The rows come from 4 hidden closed curves, with some noise, and rows from the same curve form a group. Each curve winds through 8 dimensions. The rows are also pushed far along 5 directions, which tell nothing about the answers.
In the rows, zero is written as 128.
Some rows, each with its group after it:
[107 127 138  75 173 117  80  86 150  53  80  85 104  86 182 146 151] => nul
[140 158  78  68 131  38 156  88 153  60 121 132 118 115  81 123 148] => nul
[139 107 113 107 135 134  99 115 149  95 114 114 123 104 194 135 175] => Vip
[136 113 117 141 128 115 127 130 145 162 104 145 141 134 102 121 155] => nul
[123 133 137 128 142 132 125 122 104 116  99 108 124 138 107 126 104] => lopof
[151 118 115 128 131 140 134 129 104 114  92 113 126 149 138 114 146] => Vip
[137  62  93  86 131  91 115  67 117  86  81 109 147  88 143 127 137] => teten
[138 116 109 128 112 124 115 117 137 127 120 130 116 111 134 159 160] => lopof
[173 164  91 108 120 108 164 123 116 127 118 110 130 154 105 105 132] => nul
[125 174 120 115 126 162 173  55  96 150 121  58 128 133 147  98  79] => Vip
[115 138 156 117 158 132 112 131 115 108  98 101 110 130 139 130 115] => lopof
[141 152 107  89 117  74 134 110 180 112 140 157 117  83 116 133 122] => nul
[147 187 117 148 112 135 131 156 111 116 171 104 124 175 107 122  86] => lopof
[141 125 113 137 140  98 112 150 130 118 119 104 124 151 142 126 160] => Vip
[127 147 128 126 136 153 116  99 133 140 129 104 142 111 131 118  87] => teten
[ 88 134 156 155 162 155  75 127 220 127 146 150 139  83 204 131 135] => Vip
[127 157 152 111 152 177 152  99 112 116 108  86 141 158 149  86  97] => Vip
[101 136 142 117 134 101 138  93 134 130 108 118 117 118 114 129  98] => Vip
[119 110 136 104 133 119 118 111 156 114 112 163 128  76 130 138 117] => lopof
[119  89 108 126 109 141 167  57  50 158  71  84 119 129 107 132 130] => lopof
[109  80 148 144 112 178 116 116  78 169 104 127 128 128 115 137 133] => lopof
[146 147 151 105 135 133  73 202 122  57 153  96 101 185 185 142 174] => nul
[150 104 112 125 133 132 136 142  91 116 132 106 156 161 118 115 147] => teten
[108 143 142 125 127 174 123 101  99 146  99  97 104 108 166 129 102] => teten
[145 130 138 126 121 137 120 150 133 145 137 129 145 151 135 106 114] => nul
[125 123 102 141 135  88 119 135 143  99 141 128 127 117 149 126 125] => Vip
[129 105 145 103 140 128 108 122 123 103 105 115 130 138 131 121 137] => Vip
[142  83 154 145 105 150 126 159  78 164 100 137 113 139 115 152 120] => lopof
[ 75 124 165 134 136 146  96 103 167 135 112 134 108 102 172 157 141] => nul
[125 163 139 110 139 135 102 140 130 104 118 111 108 147 123 134 145] => lopof
[101 138 127  99 157 131 117  75 152 104  98 109 112  75 160 140 151] => teten
[144 126 149 153 109 150 145 190  86 152 133 142 119 177 120 127 126] => Vip
[135 129 107 117 119 114 117 129 126 106 124 138 112 111 123 135 133] => lopof
[137 133 100 157 131 104  81 179 139 115 162 132 126 126 133 138 140] => teten
[103 175 159 135 149 165 143  97 115 170  94  92 118 136 116 112  87] => teten
[132 161 135 112 152 142 136 116 135 101 105 102 125 145 154  94 125] => Vip
[119  85 142 124 115 125  87 156 125 166 123 150 125 109 141 134 151] => teten
[124 129 120 146 110 135 145 125 105 155 127 124 108 119 132 149 127] => Vip
[126 148 112 130 122 110 119 127 127  85 125 104 103 145 164 143 147] => nul
[157 126  81 130 115 108 118 148  84  95 129 104 112 134 130 140 136] => teten
[110 101 146 132 120 155 165  69 124 221  70 147 143 100  93 114 109] => nul
[113  97 127 130 118 121 145 103  87 130 106 130 116 107  99 152 112] => nul
[139 131 124 126 124 180 157 100  82 140 113 107 138 135 102 127 118] => teten
[153 149 106 130 144 152 119 138  95  91 122  73 130 158 172 101 122] => nul
[ 76 159 181 160 138 201 135  90 138 189 111 114 133 123 160 111  61] => teten
[101 161 137 123 148 147 124  91 153 142 119 112 142 124 128 105 114] => lopof
[151 133  88 139 141  81  88 165 173  96 140 139 133 131 133 130 178] => teten
[123  85 123 154 114 148 151 129 119 161 109 166 134 110 138 137 148] => Vip
[146 195 159 148 138 139 107 227 155 138 190 123 128 201 161  86 124] => Vip
[180  95  90 166 102 129 155 164  42 144 123 107 141 184  72 132 131] => lopof
[121  85 174 106 128 167 100 147  82 116 104  99 117 156 169 146 156] => nul
[127 145 110 137 141  77 146 109 150 139 101 121 109 106 117 136 122] => nul
[121 149 134 124 144 111 132 134 171 109 153 149 146 138 113 116 136] => teten
[155  92 124 123 120 133 108 165 100 123 105 139 128 140 133 120 145] => lopof
[150  60 130 137 117 119  66 187  92  90 114 126 128 162 145 145 156] => nul
[156 136 112 118 113 103 162 134 100 122 132 109 102 128 135 140 119] => lopof
[ 96 149 157 128 148 139 136 111 175 145 141 145 148 123 123 110 118] => teten
[162 115  81 123 127 101 110 118 133  64 100 112 120 126 145 147 157] => Vip
[125 118 123 148 107 116 148 160 125 135 155 170 138 151 111 118 132] => teten
[159 132 173 140 141 180  99 199  90 136 121  81 129 195 180 116 118] => lopof

New rows. What belongs after each?
[128 120 179 178 118 194 112 192 129 205 156 181 150 148  77 139 105] => lopof
[ 96 156 132 128 143 130 111 113 144 127 122 112  98  94 166 150 137] => teten
[122  71 151 120 144 158 118 121 103  98 100 119 156 151 138 126 145] => teten
[115 137 118 162 131 119 144 135 119 129 151 126 139 156  98 125 123] => nul
[102  53 126 137 110 126  93 112 126 182 102 165 127  64 121 159 149] => teten
[107 178 139  91 138 123 122 108 166 113 152 126 116 115 132 118 134] => lopof
[146 135  76 119 146  85 162 123  98  68 121  96 119 132 145 117 149] => Vip
[135  95 113 111 100 138 175  73 102 125 107 150 137 103  99 137 108] => Vip
[121 147 106 147 127 114 156 116 157 132 126 148 116  98 156 137 135] => Vip
[152 112 109  89 143  88 149 115 107  96  85 106 123 122 141 109 141] => lopof
[173 123 107 107 138 117 112 144 100  93  84  80 108 145 168 130 159] => nul
[115 164 119 136 155 106 108 127 192 116 134 126 124 125 150 122 166] => nul
[130 132 141 146 121 147  98 150 140 160 149 136 147 134 115 123  95] => teten
[175 160 112 106 130 120 118 180 121  65 148 128 119 142 137 127 122] => lopof
[122 111  94  84 133 105 166  32 102 137  73 102 127  68  88 137 126] => teten
[ 93 173 160 110 125 154 144 103 152 162 152 148 126 109 110 112 103] => lopof
[161 116 106 153 108 114 143 153 112 162 121 134 143 171  93 112 140] => Vip
[107  87 136 155 125 130 139 121 147 144 134 188 160 120  64 142 135] => teten
[ 85 115 175 160 126 149 116 171 169 185 155 206 132 122 112 125 152] => teten
[138 139 121 103 146  93  89 166 132  87 155 113 121 129 131 127 142] => teten
[161 122  90  88 137  97 161  91  96  67  90  88 124 115 131 144 124] => lopof
[107  95 121 109 150 113 102  87 145 102 112 112 141  94 152 132 151] => lopof
[142 122  85  78 108  82 176  61 122 115  97 131 109  75 120 138 135] => nul
[ 99 129 143 120 134 164 112  85 117 141  90 101 102  86 179 136 109] => teten
[119 128 128 139 123 167 147  91  60 152  94  68 113 151 134 126 119] => lopof
[115 129 148 158 119 149 122 155 133 145 148 149 137 152 137 118 109] => teten
[121 108 152 109 122 170 101 122 107 146  96 116 115 113 171 127 131] => teten
[114 144 132 149 125 176 138 116  82 166 117  98 118 125 138 121  88] => teten
[147 116 135 113 121 124 146 138  77 119 106 103  97 133 133 149 130] => lopof
[130 149 122 106 145 120 147  99 143 127 130 115 130  98 127 124 116] => nul
[ 96 172 136 145 142 162 148  79 173 182 115 130 134 100 146 109 112] => teten
[122 118 122 130 110  93 109 131 133 118 155 128 124 131 109 150 127] => lopof
[162 100 105 125 119 115  90 154 140  66 129 144 128 130 136 158 157] => Vip
[125 227 117 130 155 110  98 127 215 101 181 113 128 109 151 109  83] => teten
[114 115 142 120 133 122 106 100 147 135 129 121 142 120 119 123 115] => Vip
[104 128 103 119 138  84 111  94 172 106 139 141 124  82 117 143 149] => lopof
[ 92 168 155 120 132 130 110 137 181 135 185 157 122  94 143 126  99] => teten
[120 136 135 106 131 134 177  80 131 128 112 136 144 133 101 107 114] => teten
[115 185 135 125 139 124 111 139 172 132 149 141 128 140  97 115 132] => lopof
[114 153 138 125 143 126 141  88 128 122  95  84  91  93 189 141  91] => lopof
[112  97 125 118 136 141 132  85 160 129  93 150 127  77 167 138 166] => Vip
[ 94  77 162 103 164 130  56 124 118  84  95  96 119 100 186 144 141] => teten
[120 110 123 151 143 124 134 135 109 111 120 119 136 133 137 124 117] => Vip
[117 149 124 157 103 143 132 118 142 171 149 150 124 120  89 151 113] => lopof
[169 135 101 107 105  99 130 129 132  98 129 124 124 149 110 145 143] => Vip
[144  76 114 149 133 160 124 135  51 139  87  90 148 161 129 119 141] => teten
[159 115 104 107 109 113 152 120 103 126 121 114 115 127 138 139 159] => lopof
[145 144  99 136 138 101 121 161 128  66 158 124 127 151 115 148 154] => teten
[100 180 143  84 151 118 131  92 147  82 117  89 103 132 166 115 130] => nul
[106 158  87 130 140  86 182  40 149 141  74 122 122  91  87 122 114] => teten
[ 94 181 161 126 119 132 170 109 151 174 150 147 115 127  99 124 100] => nul
[114  79 140 115 114 112 111 128 127 128 109 166 136 134  87 136 157] => nul
[168 190  94 140 150 127 165 170  76  75 145  67 118 194 138 102 131] => Vip
[136 139 136 155 111 161 139 146 108 151 135 131 138 162 116 123 101] => teten
[122 101 113 106 115 117 121  79 123 129 108  98 121 102 175 126 125] => Vip
[ 95  89 194 114 158 179 131 103  87 167  65 100 122 115 158 121 113] => lopof
[125 165 122 151 114 171 217  88  91 168 136 138 149 148  48 112  81] => teten
[143 145 118 129 127 152 147 134 140 125 132 140 126 126 154 120 154] => Vip
[144 102  85 141 135  61 121 112 142  97  98 118 115  92 141 154 131] => lopof
